There are 6 hidden switches. A switch that is on adds its own fixed numbers to the row, and there is some noise. The rows also spread widely along 3 directions, which tell nothing about the answers.
In the rows, zero is written as 128.
Known rows, each followed by its switches (1 for on, 0 for off):
[106 155 127 177 124 122 126  80 146 154 136 140 144 132 171 126 178 115
 147]  0 0 1 1 1 0
[ 92 171 138 176 119 112  93  94 125 134 147 143 116 137 185  56 184 116
 130]  1 1 1 1 0 0
[110 116 124 175  99  66 144 114 168 117 114 134 185 135 149 104 176 129
 118]  1 0 1 1 1 0
[117 171 134 166 125  68 111 118 124 114 122 146 133 147 155  96 183 127
 111]  1 0 0 0 1 1
[104 152 129 153 105  85 140 105 146 134 127 140 148 140 149 106 174 120
 133]  1 0 0 1 1 0
[109 151 126 180 132  80 130  99 124 108 121 140 142 135 165 127 164 121
 111]  0 0 1 0 1 1
[ 99 151 127 198 145  51 109 131  87  60 124 139 123 147 175  82 140 104
  79]  0 0 1 0 1 1
[127 138 139 176 135  77 104 118 128 104 121 146 143 125 171 108 174 139
 107]  0 1 1 0 0 1
[119 202 136 183 111 111  89 100 132 150 137 162 110 146 180  78 213 115
 132]  1 0 0 1 1 1
[136 130 139 169 112  47 115 149 164 108 123 158 162 140 153  96 184 141
 120]  1 0 0 1 0 1
[116 164 141 189 142  70  79 136 119  93 141 152 123 147 177  53 173 127
  96]  1 0 1 0 0 1
[104 199 128 174 112 116 116  73 136 166 137 156 116 147 178 110 206 115
 148]  1 0 0 1 1 1
[110 162 141 161 132  60 106 128 114 102 125 149 121 138 162  88 174 134
 109]  1 1 0 0 0 1
[137 138 135 202 122  60 100 146 137  80 118 149 149 136 174  78 176 121
  94]  0 0 1 1 1 1
[111 139 129 179 102  79 130 114 156 120 127 135 164 137 163  84 181 125
 118]  1 0 1 1 1 0

New rows. What belongs after each?
[113 187 131 196 132  99  89 103 115 119 133 146 120 148 179  69 193 117
 110]  1 0 1 0 1 1
[103 154 128 176 147 104 125  80 128 138 139 150 133 129 171 144 167 120
 142]  0 0 1 0 0 1
[100 150 136 180 146  98 101 118 106  99 149 151 114 137 183  71 147 103
 120]  0 0 1 1 0 0
[142 151 136 183 128  90 103 109 146 127 119 150 161 131 167 124 188 135
 114]  0 0 1 0 1 1
[ 81 208 126 193 134 117 102  73 107 144 143 143 100 150 192  90 190 105
 128]  1 0 1 0 1 1
[106 165 131 174 121  74 110 116 134 120 142 159 119 143 171  93 177 120
 135]  1 0 0 1 0 1
[ 75 194 120 204 118 104 117  68 115 141 146 140 110 144 193  92 185  95
 134]  1 0 1 1 1 1
[114 171 145 183 124 125  83 100 146 151 153 153 125 144 179  64 190 122
 138]  1 0 1 1 0 0
[120 135 133 192 134  70 110 129 131  94 138 152 137 131 178  95 162 117
 116]  0 0 1 1 0 1
[100 175 126 154 106 116 143  69 149 174 135 145 130 143 162 125 191 119
 153]  1 0 0 1 1 0
[108 139 132 188 133  86 125 103 143 121 139 154 140 127 177 130 166 121
 137]  0 0 1 1 0 1
[ 95 158 122 183 132  53 129 130  93  71 132 145 115 144 172  91 145  99
  99]  0 0 0 1 1 1
[123 134 138 147 121  58 137 117 157 129 120 147 166 134 141 139 178 151
 134]  1 0 0 0 0 1
[133 143 142 169 140 103 115  92 160 148 133 154 158 128 168 145 184 143
 133]  0 0 1 0 0 1
[131 150 133 183 124  94 120  96 148 135 117 150 159 130 165 138 189 141
 121]  0 0 1 0 1 1
[115 127 131 167 138  88 136  94 149 133 125 146 157 128 164 156 166 134
 138]  0 0 1 0 0 1
[ 86 208 126 170 128 109 121  71 103 149 138 148 100 152 173 115 184 109
 140]  1 0 0 0 1 1
[135 160 136 181 124  64  93 144 117  86 125 163 126 140 167  82 173 118
  99]  0 0 0 1 1 1
[115 154 136 197 143  84  91 125 112  93 144 154 115 135 187  76 162 111
 111]  0 0 1 1 0 1
[109 122 136 175 136  86 121 124 135 103 140 145 145 128 165  97 148 118
 126]  0 0 1 1 0 0
[ 97 134 134 140 125  67 137 115 123 117 122 135 146 133 141 114 159 140
 120]  1 1 0 0 0 0
[108 185 132 170 136  84  97 109  85 101 119 149  99 138 168 101 170 115
 103]  0 1 0 0 1 1
[126 158 143 158 130  78 102 118 136 129 134 157 131 142 157 107 182 141
 125]  1 0 0 0 0 1
[131 177 134 192 112 123  89  88 145 155 122 156 135 126 187 100 216 124
 130]  0 1 1 1 1 1
[120  87 132 166 127  58 147 130 164 100 124 134 181 123 147 130 145 136
 125]  0 0 1 1 0 0
[ 97 126 130 191 122  44 126 138 146  85 132 139 154 134 168  82 166 116
 110]  1 0 1 1 0 1
[115 171 138 149 148 115 125  76 122 159 139 157 118 136 165 158 175 128
 154]  0 0 0 0 0 1
[ 83 157 128 176 126 110 128  82 137 147 152 137 124 139 176  95 168 113
 148]  1 0 1 1 0 0
[130 172 133 159 104  97 114 100 151 156 111 150 152 138 153 117 215 148
 123]  1 1 0 0 1 1
[103 159 125 166 123  57 134 117 119  94 120 139 133 143 155 106 165 125
 110]  1 0 0 0 1 1
[136 165 137 155 107  96 123  92 162 160 116 151 160 140 147 136 208 146
 136]  1 0 0 0 1 1
[101 171 127 174 131 112 111  79 139 154 144 149 130 137 176 118 185 126
 138]  1 0 1 0 0 1
[114 153 127 158 102  71 136 102 146 136 104 142 154 133 146 134 200 147
 122]  1 1 0 0 1 1
[114 112 135 147 112  53 141 136 152 102 125 144 163 137 139 109 155 137
 129]  1 0 0 1 0 0
[115 127 132 173 124  59 127 117 159 113 123 143 165 134 152 114 174 139
 119]  1 0 1 0 0 1
[129 169 131 168 104  97 119  97 166 160 122 157 151 137 163 116 212 133
 142]  1 0 0 1 1 1
[102 180 125 199 110 104 107  86 147 147 136 146 138 142 189  94 205 115
 133]  1 0 1 1 1 1
[112 196 133 211 121  96  73 115 115 115 145 154 110 151 202  37 193 107
 104]  1 0 1 1 1 1
[ 99 176 127 167 144  84 130  91  94 113 124 147 109 141 166 128 160 108
 122]  0 0 0 0 1 1
[108 147 127 150  91  96 139  94 159 151 113 137 155 129 152 116 197 136
 139]  1 1 0 1 1 0
[ 70 131 125 185 125  54 129 123 105  75 136 128 128 131 171  54 149 113
 105]  1 1 1 1 0 0
[120 122 133 187 113  47 114 148 168  99 124 150 172 136 164  84 180 134
 110]  1 0 1 1 0 1
[108 143 123 178 124  48 132 136 107  71 122 150 127 138 162  97 152 109
 101]  0 0 0 1 1 1
[112 161 125 179 135 106 127  80 134 138 122 144 146 135 172 141 182 125
 130]  0 0 1 0 1 1
[124 172 131 164 107 115 125  74 143 170 116 151 136 128 168 145 212 128
 145]  0 1 0 1 1 1
[109 139 131 157 126  87 149  94 147 138 134 156 145 126 158 160 167 129
 151]  0 0 0 1 0 1
[112 164 126 202 114  71 102 122 138 106 130 148 143 141 179  68 192 117
 104]  1 0 1 1 1 1
[142 172 138 176 105  80  92 131 151 124 126 162 143 146 162  78 210 130
 118]  1 0 0 1 1 1
[106 158 133 161 131 104 131  79 145 158 142 159 127 130 169 159 176 124
 163]  0 0 0 1 0 1
[ 89 176 134 168 155 128  96  76  89 132 149 141  93 134 183  97 160 113
 133]  0 1 1 0 0 0
[111 164 132 167 139  75 123 112  98  98 122 147 118 141 161 122 157 115
 114]  0 0 0 0 1 1
[145 161 139 197  97  99  91 115 180 147 126 156 167 135 173  85 221 137
 121]  1 0 1 1 1 1
[135 111 134 178  98  58 126 140 181 102 110 141 191 135 150  80 184 142
 105]  1 0 1 1 1 0
[111 147 135 164 156  59 114 132  96  79 134 149 114 139 159 107 137 122
 109]  0 0 0 0 0 1
[120 158 136 156  89 104 123  92 169 164 115 145 156 130 150 112 209 141
 143]  1 1 0 1 1 0
[ 93 157 131 194 143  97 118  93 116 120 147 152 115 131 186 107 164 106
 135]  0 0 1 1 0 1
[101 174 137 154 146 120 104  96 103 134 155 158  95 142 174  97 157 107
 147]  0 0 0 1 0 0
[128 162 147 163 155  73  89 137  96  90 135 159 109 142 166  94 153 122
 110]  0 0 0 0 0 1
[103 188 131 171 120  82 104 100 105 120 124 146 109 146 166  88 192 125
 109]  1 1 0 0 1 1
[143 183 139 195 100 122  85  95 178 173 128 161 151 138 182  92 231 134
 137]  1 0 1 1 1 1
[115 119 136 146 105  62 138 125 159 116 116 141 159 127 140 104 171 144
 127]  1 1 0 1 0 0
[126 175 131 174 120 103 114 100 135 146 127 160 131 134 166 124 193 120
 133]  0 0 0 1 1 1
[ 88 142 131 164 141  78 126 107 120 107 135 138 136 142 161  95 145 118
 119]  1 0 1 0 0 0
[ 84 168 132 142 132  98 123  87 105 138 138 139 103 140 157 104 164 125
 134]  1 1 0 0 0 0
